There are 4 ways to turn a row about zero (a turn may also mirror it). The second row of each pair is the first, turned, with some noise. The first 36 pairs use one turn. New pairs use 3 turns, one after the other, and a turn may come again.
Some pairs, each with its turns in order after it:
[ -4  -4   7  -4  27  -4 -44   7]
[-30 -13  14 -18  27  10 -19   3]  gerod

[ -7 -10 -18 -31  31  -1  20  20]
[ 25 -19 -16   9 -26   9  -4 -37]  Mos

[-11  45 -11  -7 -30 -24 -13  12]
[  4 -23  -1  -9  23 -16  51   1]  gerod

[  8 -15  13  20 -28   1 -11  10]
[-2 30 13  7 10 -2 -7 24]  ruka

[ -5   3  25 -24   7  54   7   7]
[-11  -2  -9  -6 -49 -28  32  -4]  Mezo

[ 11 -41 -23  12  21   2   2   0]
[ 23 -14  -8  20  10 -30 -26  15]  Mezo

[  8  -9  28   0  29   9 -18 -16]
[-27  17  -3 -15  18  18   9 -26]  ruka

[-27 -12  -4  18   7  -9 -20 -30]
[ 27 -32   2 -19  -1  16 -17   3]  Mezo

[-12   9  31   1   7 -49 -32 -21]
[-23 -25  27 -21  44  29  -4   8]  ruka

[  6 -15 -24  30  -2 -11 -25  -2]
[  8 -25  15   9  24   4 -17  23]  Mezo

[ -9   1  -8  11   3   1 -42   3]
[-12  -9  26  -5  28   7  -2  17]  gerod

[ 24 -32 -15 -42  22   4 -54  13]
[  7   8 -18  47  27  45 -16 -42]  ruka

[  9 -16  13   0  -5   8   8   9]
[  5   3   4   8   1 -20  14  -7]  Mezo

[ 35  -7  10  28 -17   2   3  -2]
[-14  30 -10  -6   3 -11 -22  21]  ruka

[-12   5  10   2  14  23  -8  -1]
[-17  -9  19  14  -3  -4 -14  -8]  gerod

[-22  10  39   2   6   8  12 -10]
[-24  -1  21 -19 -10   2  29   2]  ruka

[-14   7  -9   4  53   4  -4   7]
[  1  -8  -1 -17  -8  24 -34 -34]  Mos

[ -6 -54   9   2  24  13  11   8]
[ 33  -5 -13   0  -3 -48  -3   1]  Mezo

[ -1 -14  -5   3   1   9  -8  -7]
[  0   9   6   9   5  10 -10   6]  gerod

[-10 -15   4   1 -16 -18  34 -54]
[  5   6 -48  11  34  20  11  30]  Mos

[-16 -43 -19   1  -9   2  -1   0]
[ 27  18   8   8  17  22 -19  -3]  gerod

[-27  -7   2  13  -3   1  25 -20]
[  4  -2  23 -21  -9 -26   9  -7]  ruka

[-35 -13 -46   4  -2  -1  54  41]
[ -7 -46 -31   7 -61  36  16   1]  Mos

[ -7 -27  29   0 -25 -11  -1   1]
[19 28  5  1 -2  2 25 27]  Mos

[-11   6  -4  -2  18  15  -3 -13]
[  1  -2  -3   4   1   4 -29  -6]  Mos

[ 11  30  15 -54  -1  -5 -54  -1]
[-66 -29 -13 -29   3   6   7 -31]  Mezo

[-48 -41  45  22   5   3 -23 -54]
[ 67 -51  17 -35 -17   4   4 -32]  Mezo

[-36   4  14  47 -31  -4   1 -14]
[-33  20   4  -8   0  31   6  49]  Mos

[ -6  34  -4   4  -5  -8 -11   3]
[  3 -23 -13  -2  11   1  13  22]  ruka

[  2   4  19   1  23 -12  -2   5]
[  3  17   4 -13   2   9  -1 -22]  Mos

[ 54  -7  12  18 -29   3  -5  10]
[-11  45   4 -30 -23   3  22  19]  gerod

[-17   2  -2  -2  30 -14 -34 -52]
[-24 -39 -11  21  18  31 -19  31]  gerod

[-13   9  19  54  54   2  29 -41]
[-20  23 -45 -50  18  36 -42  -4]  Mos

[ -2   0  36  -7  15 -11  -8   6]
[-19 -18   0 -23  -9  12  -7 -16]  gerod

[ 39 -47 -23  -6   8  -9 -14   1]
[ 11  26 -13  17   9  11 -49 -26]  ruka

[ 38  54  -4  31 -16   1  21   4]
[-29  38  44  32  -7  29  -1   9]  Mezo

New pairs, each followed by its turns in order:
[  0  -4  -2 -36   2   9  35   7]
[  5  17   2 -27  -6 -39   8  -3]  Mos gerod gerod

[ 16  29 -54  14  20 -13  -1  31]
[  1  44 -18  47  11   1  12 -29]  gerod ruka ruka

[-12 -48   5  24  -4  -3 -22  24]
[ 8 -1 23 -9 -3 18 34 42]  Mos ruka Mezo

[20  0 25  1 49 -1  8 35]
[ 41   9  -5 -22 -29 -40  14  -4]  Mos gerod ruka

[  9 -12  -5  18   6  -3   1  -8]
[  4  -8 -15   0  -2   5  19  -6]  Mezo ruka ruka

[-14  -6 -35   5 -20 -16  16   5]
[  1 -24  12  -9  19  29  -7  20]  Mezo gerod ruka

[ 41  -4  19   2  -9  15  24 -16]
[ 13  27  14   1  42 -20   1   7]  gerod ruka Mezo

[ 14   0   6 -10   4  -3  33 -27]
[ 14   3  16  -5 -17  32  -7 -19]  Mezo Mos Mos

[ 41 -54  -7  12  -4  -2 -11  18]
[ 42 -18  40  22 -17 -26   7 -11]  Mezo gerod Mos

[-13   2 -25  -1  -7 -10   6  21]
[ 19 -17   3  10   0  15  13  16]  Mezo Mezo ruka

[ 36 -10  -4  -1  18 -54   9   3]
[ 48 -20  23  27  21 -14  -4 -19]  gerod Mos Mezo

[ -9 -12   7  18  49   3   3   4]
[  3 -13  -6  -7  13  35   5  36]  ruka ruka Mos

[ 16 -43   1  15  11  11  -7   8]
[ 43 -18   7  -5  -7   0 -15 -15]  ruka gerod gerod

[ 16 -14   6  13   4 -16 -29   7]
[  2 -16  -3  24  11  13 -10  21]  Mos gerod Mos

[ -4  -6   4  -6  -6 -11  12   5]
[  0 -11  10  -4  -8 -10  -1  -5]  ruka ruka gerod

[-21  -5  10   7  -1  15  -2   8]
[ -3   9   9  16  -5 -12  21   1]  gerod gerod ruka

[ 17  42   5   0  10 -22   7 -17]
[ -1  10 -13  48  18  -2  -7   4]  Mos Mezo ruka

[ 10  15   3  -7  23  23 -54  -6]
[ -6  -7 -36  32  16  24 -15 -25]  ruka ruka Mezo

[ -7   6 -30   1   5   8  14  -1]
[-26  -8 -14  -3   1 -14  -2   7]  gerod ruka Mezo

[ -9   1  -6   3  -9 -35  -3   7]
[ 15   7  -8 -12  20   6 -13 -20]  ruka Mezo Mezo

[ -8  -6 -28  23  12 -29 -20   6]
[-35  -3  18  20  25  15  -7   0]  Mos Mos Mezo

[  1  -6  10   4  15 -27  19 -12]
[ -7  -2   8 -14  -5  -4   0  37]  gerod ruka gerod

[ 49  -6   3  22  -4  -1 -40 -15]
[ 31  -7   4  -3   3  14 -33 -50]  gerod gerod Mezo

[  2   4 -12  40   3 -14  11  -2]
[ 14  22 -17  12   9   0  23  21]  gerod ruka ruka

[-24  18  -2  15 -14  13 -17 -11]
[ 14   1  15  28  -1 -21  -1  13]  ruka ruka Mos

[ -5 -18 -22  27 -11 -35  21   9]
[ 13 -56  -9   1  -5  -1   9   7]  gerod gerod ruka

[  1   4   4 -10  14  -3  -7   0]
[ -3   6  -1 -14  -1  -6  -7   0]  Mezo Mos Mos

[  5   1   5 -24  18  27 -20   9]
[ 16  -3  -3 -11   1  27  26 -21]  Mos ruka ruka

[ -2  54  18  13   5  -4 -23   8]
[ 50 -27   4   8   1 -24  17  -5]  Mos gerod Mezo

[ 22 -20   1  -8   5  46   2 -13]
[ -5  11  26  13 -25 -34 -23  -5]  Mezo Mezo Mezo

[ 22   9   6  18 -11  -4  29 -35]
[ 27  24  -5 -33 -10 -20 -15   6]  ruka ruka Mos

[ -2 -42   1 -49   2 -17   0 -13]
[-48  11   9 -38  -2 -16  -6  12]  ruka Mos Mezo

[ -3   7  23   8  -2 -42  17   3]
[-12  20  -4 -20 -12 -26  24  16]  ruka ruka ruka

[  5  18  -1  41 -13 -18  -9 -40]
[ 25   5 -11  -2   0 -35 -37  27]  ruka ruka Mos

[35  2 -2 17 -5 18  3  4]
[ 15  22 -17   1  -9   8 -29  -6]  ruka ruka ruka

[-8  2  5 54 -5 -3 33 23]
[ -3 -18  27 -38   3  -7  20  38]  gerod ruka Mezo

[-27   1  10   1 -19  22   6  11]
[ 36   5 -12   8   2  -3  13  13]  Mezo Mos gerod

[  0 -29 -38  39 -14 -17 -11   3]
[ -7 -30 -21  -5  21  30  34 -19]  Mos Mezo Mos

[ 25  -2  -3 -16  -3 -17   1   0]
[ -6 -25 -15  -8   7   8   6 -10]  Mos ruka Mezo

[ -8 -20  -3  -4   8   5  -4  22]
[ 15 -24  12  -6   7  12  -1   4]  ruka Mos ruka

[-15  14  19   2  -4   3   3   9]
[-3 24  8  7  6 14  0  3]  gerod ruka Mos

